The same things were measured in two ways. Each way mixes the same 9 hidden numbers, adds some noise and spreads widely along 5 directions of its own, which tell nothing about the thing.
Some things both ways: the first way, then the second way.
-3,-12,-18,-25,23,16,-29,-17,-13,-23,-10,3,14,12,-7,-17,3,-6,2,19,-10,-2,-13
-8,-1,-5,-21,3,-3,-17,3,-14,-20,24,-30,-3,10,-15,-11,-2,-4,-21,-13,6,6,1,-4,5

16,41,7,-5,-8,-9,11,10,15,-15,13,5,-2,-7,-14,-8,-24,-27,-10,1,24,2,6
6,4,5,3,0,-23,11,-31,19,15,16,-14,20,-3,13,5,4,-3,-13,-2,10,6,-17,4,-16

16,1,14,-14,-4,-4,-3,-10,-3,21,-18,5,5,-4,6,11,8,-17,3,-19,9,1,-10
16,4,15,3,16,-3,9,-20,8,22,15,-23,36,-3,20,10,7,-3,4,-6,11,-7,-9,-4,1

-13,-19,4,-8,-3,4,-8,6,-15,5,4,6,9,-5,3,7,-5,-11,3,-2,2,-23,-7
-1,-3,-17,-7,14,0,-23,22,-18,-3,-6,-12,10,9,8,-11,9,7,-9,-10,-4,6,-6,-1,9

24,-13,-13,-6,36,2,-21,-14,3,18,-21,-3,1,5,11,-1,15,-24,8,18,19,-14,-8
-9,-12,-3,-4,-9,18,-7,28,-29,-14,-20,15,-6,7,-14,-9,8,-8,3,7,-8,9,7,-10,14

-42,-8,12,-18,29,-36,-1,1,-15,25,0,-6,10,-21,11,3,-11,-7,-7,-20,-9,-2,-5
3,1,-15,-4,-5,-19,-4,-19,-9,1,8,6,8,0,3,-8,-1,-11,-3,-8,-13,7,-4,8,-26

-20,-21,16,-1,8,-3,-8,-23,-16,36,-13,5,21,-32,22,11,6,-16,7,-14,7,9,-20
10,-9,-16,1,-6,1,3,39,-20,-7,-23,6,-17,5,0,3,7,3,17,4,-7,-23,6,5,-5

23,31,-15,4,12,-15,-20,12,11,-2,10,1,-17,5,-13,-4,-7,-7,-9,20,28,-7,0
-1,2,4,10,-11,-21,15,-18,4,2,-1,-10,16,6,17,5,0,7,1,5,-2,24,-9,1,-10

-10,-26,-23,-15,21,10,-19,-4,-23,3,18,-12,-1,7,13,11,-3,-3,9,17,-19,8,-16
0,-9,10,0,0,-7,4,-2,4,4,-1,2,9,6,5,-3,3,11,-7,6,8,0,-10,-2,13

-10,-23,0,-11,24,-2,5,7,-11,9,6,-4,4,8,8,-2,0,-20,0,12,-5,-9,-11
-17,-13,2,12,11,17,-14,10,4,-8,-11,-2,-4,-10,-25,6,-11,-8,13,1,-10,5,26,15,23

21,2,-8,-7,5,12,-9,-2,-18,-11,1,4,2,22,-8,-5,8,-17,3,8,7,-10,-6
10,15,11,-6,-4,24,3,-7,-2,11,-2,2,8,-3,1,-3,9,3,-1,2,11,-7,-13,-18,7

31,24,-2,-11,-6,1,-6,4,15,4,0,4,-5,1,-8,1,-11,-18,4,-2,26,-6,1
3,-8,13,2,12,12,5,12,8,13,-9,10,-2,-8,-1,9,9,-5,-2,6,6,-10,1,-1,8

-11,-8,-4,-23,11,-9,-21,3,-18,-4,0,3,-3,17,-6,-5,10,4,-10,7,-21,-18,-12
-8,15,10,-27,8,8,-8,0,-31,7,0,-1,3,0,-6,3,10,-20,-35,-13,1,36,-4,-8,-14

-22,-14,8,-12,40,-18,2,-29,-11,12,-17,2,12,-30,13,-1,3,-35,-3,-4,-2,-1,-5
-4,-11,13,-11,-1,2,11,17,-17,-18,8,7,-2,-7,-15,3,-8,-15,9,10,1,-12,11,3,2

5,-11,5,-9,32,-10,-1,-8,4,34,-13,0,-4,-12,15,12,0,-23,4,-7,10,8,-2
-4,-18,7,8,2,-10,12,6,2,-4,-3,22,11,-2,4,4,-4,-8,12,15,-1,-1,4,8,2

25,10,-12,-9,9,26,1,-2,-8,-26,18,23,-17,25,-19,-6,5,-35,-1,30,-8,-1,-1
-2,25,11,-24,-4,17,-7,-5,-9,5,0,-2,-6,-11,-5,-20,14,8,-33,-1,-1,20,-28,-22,-3

-2,-16,16,-27,2,-7,1,-14,-9,18,-25,0,15,-15,11,11,2,-21,4,-24,-5,-11,-5
0,-4,-1,-8,13,9,-8,23,-19,-6,1,0,-6,12,0,6,-3,-5,6,-10,2,-7,19,0,9

2,-3,-2,-5,-10,7,21,9,-7,-37,14,-5,2,-11,-2,2,-24,-34,-9,10,-3,3,1
-3,-2,2,-5,-10,-10,-9,-14,5,-8,6,-15,4,6,-11,-16,-3,24,-13,-1,9,2,-16,1,16

-9,-7,-10,-9,4,11,-18,4,-22,-4,18,6,-5,8,-3,6,-5,2,0,8,-12,14,-13
8,4,23,7,15,-4,14,-16,35,14,15,-13,18,-17,10,7,-4,16,3,8,17,-19,-14,5,13

35,17,-5,-14,13,4,-13,-6,13,-2,-16,9,3,9,-11,-9,1,-24,4,8,27,-16,-3
-6,1,-17,-8,-9,7,-11,20,-25,-14,-12,6,-18,15,-6,-2,2,-6,0,-6,-8,9,11,-4,-5

13,21,-19,-5,-4,7,-23,0,-1,0,5,-7,-7,9,4,1,-8,3,-3,1,9,14,7
2,2,3,1,-12,-3,7,-7,10,8,1,-8,-12,9,12,-2,11,4,-11,-1,-1,9,-8,-14,-6

7,6,-20,1,18,-12,10,3,-16,-8,19,-25,-2,-2,14,6,-19,-27,2,0,9,1,0
8,-29,37,10,4,5,22,-18,15,18,8,10,33,-10,1,4,11,-13,8,17,14,-15,-8,-9,22

-6,-19,-20,-13,33,10,-15,-6,-9,-17,7,2,1,7,-2,-12,7,-20,-4,41,-7,-8,-14
-5,16,23,-13,-2,21,2,-5,8,-3,1,3,2,-12,-19,-2,-2,14,-16,14,25,-2,-18,-6,21

-3,-23,-3,-13,19,15,-21,-16,-14,13,-15,-1,18,7,12,-6,12,-7,4,8,-1,4,-16
-1,-6,8,1,11,21,-6,7,9,-1,5,-18,2,-7,-16,5,2,-5,3,0,11,-16,7,-1,21

-16,0,-8,-10,19,-15,-7,2,-4,-7,4,-7,-6,-9,6,-2,-11,-10,-15,7,-3,2,6
-11,7,4,-10,-20,5,1,4,-2,-12,-11,26,-28,-4,-19,-11,-5,9,-11,12,-2,7,-6,-2,-1

11,0,6,-5,7,38,24,0,-12,-19,21,19,18,26,-12,-14,-11,-47,14,13,4,0,-2
-6,-8,-17,3,12,-1,-15,5,6,-8,11,-22,8,3,-2,0,5,-16,-5,-8,0,3,6,3,0

Other things, the second way, with their names:
(498): 10,4,13,12,12,15,13,8,10,25,-22,9,21,-1,14,23,15,0,3,11,23,-7,-8,-2,11
(105): -9,-4,15,-8,15,12,-10,-8,11,10,9,-2,7,-17,-9,-8,12,-14,-26,0,0,12,-11,-7,7
(607): -5,-3,16,-12,9,6,3,1,-20,-2,8,-7,15,-4,-10,8,2,-25,-7,-2,4,11,8,-1,-1
(74): -4,0,3,4,-26,10,12,8,-4,-14,-13,7,-12,8,-7,-4,2,9,9,16,3,1,-3,-12,8
(35): 5,18,-5,-10,-7,5,0,-11,1,4,4,5,-1,-1,-1,-2,5,-2,-11,-1,12,-2,-14,-5,-13
(380): 2,11,-2,-2,-12,-4,10,-11,7,7,1,21,1,22,19,6,6,1,-12,3,19,8,-12,-14,-11
(363): 1,8,-1,2,4,11,-5,-6,3,5,0,1,5,3,-1,7,-3,-1,3,-4,8,-3,5,1,4
(162): -2,-14,-8,-5,1,-14,-2,-2,-13,1,0,17,20,0,3,-5,12,-25,-11,3,-5,13,-9,3,-17
(400): 4,14,4,-2,0,6,-5,-30,6,20,6,12,14,8,16,-6,6,1,-13,-8,3,14,-12,-16,-3
(448): 4,11,15,-11,8,4,4,-17,13,1,13,36,27,-23,-8,-9,-10,4,-2,19,21,-21,-25,8,5
(165): -5,5,-9,0,-24,13,-7,3,-8,-5,-16,-3,-28,11,-7,-11,7,10,-5,-3,-13,15,2,-15,0
(328): 1,-8,-7,0,-7,4,1,10,1,2,-13,7,-13,8,-16,12,9,-7,-8,3,18,-13,3,7,-2
(190): -6,-18,-6,17,-2,-2,8,9,22,-6,-2,8,2,2,5,5,6,-11,9,14,4,-6,3,-1,4
(346): -3,19,-3,-9,-17,-16,14,-10,-10,-19,12,1,-4,12,6,3,-17,6,4,2,4,12,1,0,-18
(4): 12,-6,2,-20,3,5,-2,6,-26,9,9,-11,5,14,2,2,19,-21,-16,-15,9,-7,-2,-15,-9
(589): -2,20,-5,4,-1,-9,0,-10,23,9,-6,8,-1,-5,20,-6,2,21,-15,6,1,15,-24,-2,-9
(334): -7,-8,0,-14,35,16,-23,4,-13,-2,23,-1,29,-20,-4,-11,7,-42,-6,-10,-15,6,8,-4,1
(574): 13,3,1,-10,5,-15,3,2,1,20,-4,-1,3,-8,15,-10,19,11,-23,-1,0,-4,-31,-3,-13
(278): -7,-14,-6,4,-3,8,-14,8,-8,-13,-4,-18,-14,6,-20,-4,-7,4,12,-7,-11,-3,21,6,18
(166): -2,-7,14,-2,19,-15,7,-6,2,8,7,6,31,-4,7,12,0,-10,-12,5,15,8,-9,12,0
(129): 12,8,-2,-7,4,-12,-3,-28,-1,14,13,-9,30,-1,11,-4,8,-4,-14,-9,8,5,-22,0,-13
(39): -5,3,-3,13,4,-19,5,-13,16,9,-3,-3,16,-3,22,1,3,4,-5,5,-7,25,-12,4,-9
(301): 8,8,-6,0,1,6,2,9,-6,-2,3,-5,2,18,22,3,0,6,14,-5,2,-7,6,-12,2
(183): 4,9,-5,-1,-7,-1,1,-4,4,-1,-2,-2,-5,-2,-2,-3,-2,10,0,2,3,-6,-7,3,-4
(337): 5,-13,9,0,15,-13,12,1,-3,10,10,-7,5,5,6,23,-2,-18,4,-9,5,-8,18,12,-9
(101): -4,-3,-7,-4,-14,19,-6,20,-9,-3,-22,24,-35,-10,-17,-12,9,-6,-2,6,-19,-3,3,-5,-6
(114): -5,-24,-12,24,-5,-17,10,5,7,-16,-6,9,18,12,-4,19,-11,-10,29,13,12,-11,18,24,5
(218): -6,2,-1,-10,3,21,-15,16,-7,-2,-8,-8,-25,-8,-22,-5,6,-5,-12,-6,-8,0,8,-3,6
(542): -6,-9,18,8,-19,5,21,-8,1,-16,13,-12,6,21,4,8,-7,-3,16,9,10,8,15,-18,16
(253): -10,-3,7,-4,4,9,-9,-2,-2,-2,-4,5,5,-15,-15,-12,2,-5,-10,4,-9,14,-6,1,7
(149): 3,-25,32,-1,19,23,-3,-10,7,10,11,-11,42,-17,-21,-3,13,-14,-2,8,21,-19,-9,-5,41
(351): -5,-24,17,13,-1,-17,28,8,-9,-10,-1,11,15,3,4,22,-14,-13,30,15,-1,0,24,15,2
(172): -1,-1,-16,-4,-10,-34,3,-2,-8,-7,2,6,-16,-2,6,-9,-7,1,-3,-4,-25,12,-1,13,-33
(439): -2,24,-11,0,-12,19,-2,7,12,0,-9,-9,-46,10,-8,13,-3,10,-4,-8,7,-3,13,-5,-8
(80): -4,13,-23,-15,-16,-3,-19,11,-25,-19,-5,-7,-28,0,-9,-27,-5,15,-5,-10,-29,11,-4,-2,-13
(449): -16,-13,3,1,-3,9,-9,17,-13,-21,-8,-1,-6,8,-19,-3,-10,3,8,4,-3,8,17,4,24
(364): 2,0,29,2,3,-17,31,-10,8,6,9,9,22,1,16,20,-7,1,2,15,21,4,-6,4,-1
(388): -2,-5,-7,15,-5,-7,11,6,-7,0,-13,7,-3,16,10,23,-6,-10,21,-2,-4,8,25,9,-11
(133): -3,6,-5,-3,-3,-10,1,0,-7,-14,15,-26,-3,23,10,6,-10,4,0,-11,5,11,12,-4,-2
(120): -6,5,-2,3,-5,4,7,-2,-3,-5,-7,16,2,-2,-8,12,-5,-13,6,7,6,5,7,8,-10
(21): 6,-23,9,-2,10,-3,11,11,-8,5,0,6,12,3,-14,22,5,-22,2,4,23,-23,9,14,2
(559): -6,-1,12,4,11,-10,15,9,9,-7,-1,15,20,-20,0,10,-9,-4,6,21,8,-1,-7,17,0
(568): -8,-12,-5,13,12,4,-13,4,16,-6,4,-20,-4,-4,-7,-1,-7,1,11,-5,-9,-5,17,9,16
(143): 1,6,3,-11,15,2,-5,10,-14,0,4,4,16,2,9,-2,-1,1,-3,-3,3,2,-4,-2,4
(601): 0,4,-8,-6,-16,-9,2,10,-18,-6,-13,-1,-4,13,9,-9,10,10,-12,3,-4,19,-15,-10,-10
(66): 11,3,7,-6,4,32,-7,11,9,16,-18,18,-14,-29,-23,-11,16,5,-6,10,3,-32,-18,-3,12
(456): -9,-5,-2,4,3,-17,-1,-8,4,-8,6,-3,5,12,-2,10,-13,3,-2,-3,8,9,10,15,3
(599): -2,-4,-6,5,-15,-13,6,1,-2,-17,8,-26,-18,15,0,2,-13,9,15,-6,-9,0,18,3,-3
(392): 2,-34,-1,-8,26,-8,-18,5,-4,10,6,20,32,-11,-7,-14,18,-26,-19,2,3,-13,-15,9,6
(516): 0,-8,-4,-3,6,-23,6,11,-12,-4,5,-17,15,-1,16,-1,7,-8,-5,0,-10,14,-7,3,-14
(123): -12,-7,-11,4,11,-10,-13,2,-2,-3,-6,10,10,16,-1,10,-7,1,-7,-5,11,12,9,18,7

Some of these things the first way, each followed by its name:
-3,-10,13,-14,14,0,32,7,-5,2,16,-3,16,-11,1,6,-30,-45,14,-13,6,-11,-1 : (392)
-18,16,-33,-14,26,-2,-10,9,-9,-17,39,-16,8,12,-4,-15,-25,-11,8,15,1,-21,0 : (380)
-2,8,4,-15,-5,-8,-9,-7,-1,-4,-17,0,9,-12,5,-3,-3,-11,-10,-12,4,-8,5 : (133)
1,6,11,-23,-11,-7,-12,-3,-15,7,-9,-2,9,1,0,7,-9,4,0,-26,-6,10,-11 : (337)
-21,-27,18,-15,4,-6,-9,2,-24,21,-14,-1,11,-1,12,10,8,7,-5,-21,-15,9,-14 : (129)
12,22,-21,-7,14,-11,-21,-4,12,4,0,-13,-2,-4,8,-9,-4,-9,-7,12,21,-7,4 : (165)
17,-11,19,-17,8,2,10,-13,-6,7,-27,10,5,5,4,2,17,-31,-7,-10,-3,1,-5 : (607)
23,30,-9,-17,-11,-2,-13,-3,-9,-26,-8,-4,18,4,-13,-13,-14,-11,5,-9,19,-15,-5 : (4)
6,-16,32,-7,-12,1,10,-8,-1,27,-24,7,7,-21,18,17,6,-25,-6,-24,6,16,-2 : (66)
-25,-14,3,0,18,-10,-19,11,-8,42,9,3,-13,-2,16,13,4,11,-8,3,-6,7,-3 : (39)
-9,-45,5,-12,23,7,9,-10,-18,11,-13,-7,6,-4,27,13,12,-31,-1,0,-17,6,-9 : (449)
-15,-6,2,-21,6,-17,13,14,-15,9,10,-16,-3,2,14,11,-10,-14,-4,-22,-16,-14,8 : (400)
-23,-12,-7,4,31,-4,3,12,-19,-2,19,-13,23,0,3,-15,-19,-16,7,13,16,-5,-14 : (114)
3,-11,8,-18,25,15,2,-18,-5,10,-7,13,13,7,3,-5,9,-31,6,4,-5,10,-12 : (35)
-25,-14,-3,2,11,-11,-7,5,-11,31,15,-13,14,-15,19,1,-1,-8,4,7,10,-22,-15 : (498)
5,-10,9,-19,18,7,8,-18,-6,2,-6,-6,31,-11,6,-7,-7,-37,13,0,8,5,-25 : (21)
5,9,-4,-1,-5,24,9,21,-9,-11,43,21,-17,25,-20,7,-16,-21,1,16,-8,3,3 : (589)
12,-24,9,-16,43,6,9,-18,7,32,-12,8,-5,-2,16,11,16,-46,3,13,-5,9,-8 : (253)
-22,-12,6,-7,4,-6,9,16,-19,-5,21,3,2,1,-4,4,-15,-11,-3,0,-11,-8,-5 : (166)
-18,-24,-7,-13,27,-6,-18,-11,-21,20,1,-4,-6,-1,15,13,8,-1,-1,3,-22,14,-15 : (364)
-6,27,-2,-2,-21,-13,-17,9,-2,-1,19,5,-9,-19,-13,6,-24,7,-9,-6,11,-2,-1 : (574)
8,-1,7,-9,1,9,-3,-2,-9,-1,-2,12,2,4,-5,2,0,-18,-1,2,2,10,-10 : (183)
1,-5,9,-2,29,-18,16,-11,-12,14,0,0,-2,-17,11,9,-2,-39,1,-6,4,7,-8 : (351)
-38,5,1,-23,9,-12,-5,-15,1,13,7,-10,25,-27,18,-11,-9,-13,-7,-3,-5,-4,0 : (439)
-12,-17,-11,-12,14,3,-3,-3,-26,-13,11,-12,12,3,7,-2,-7,-14,2,8,-12,0,-14 : (278)
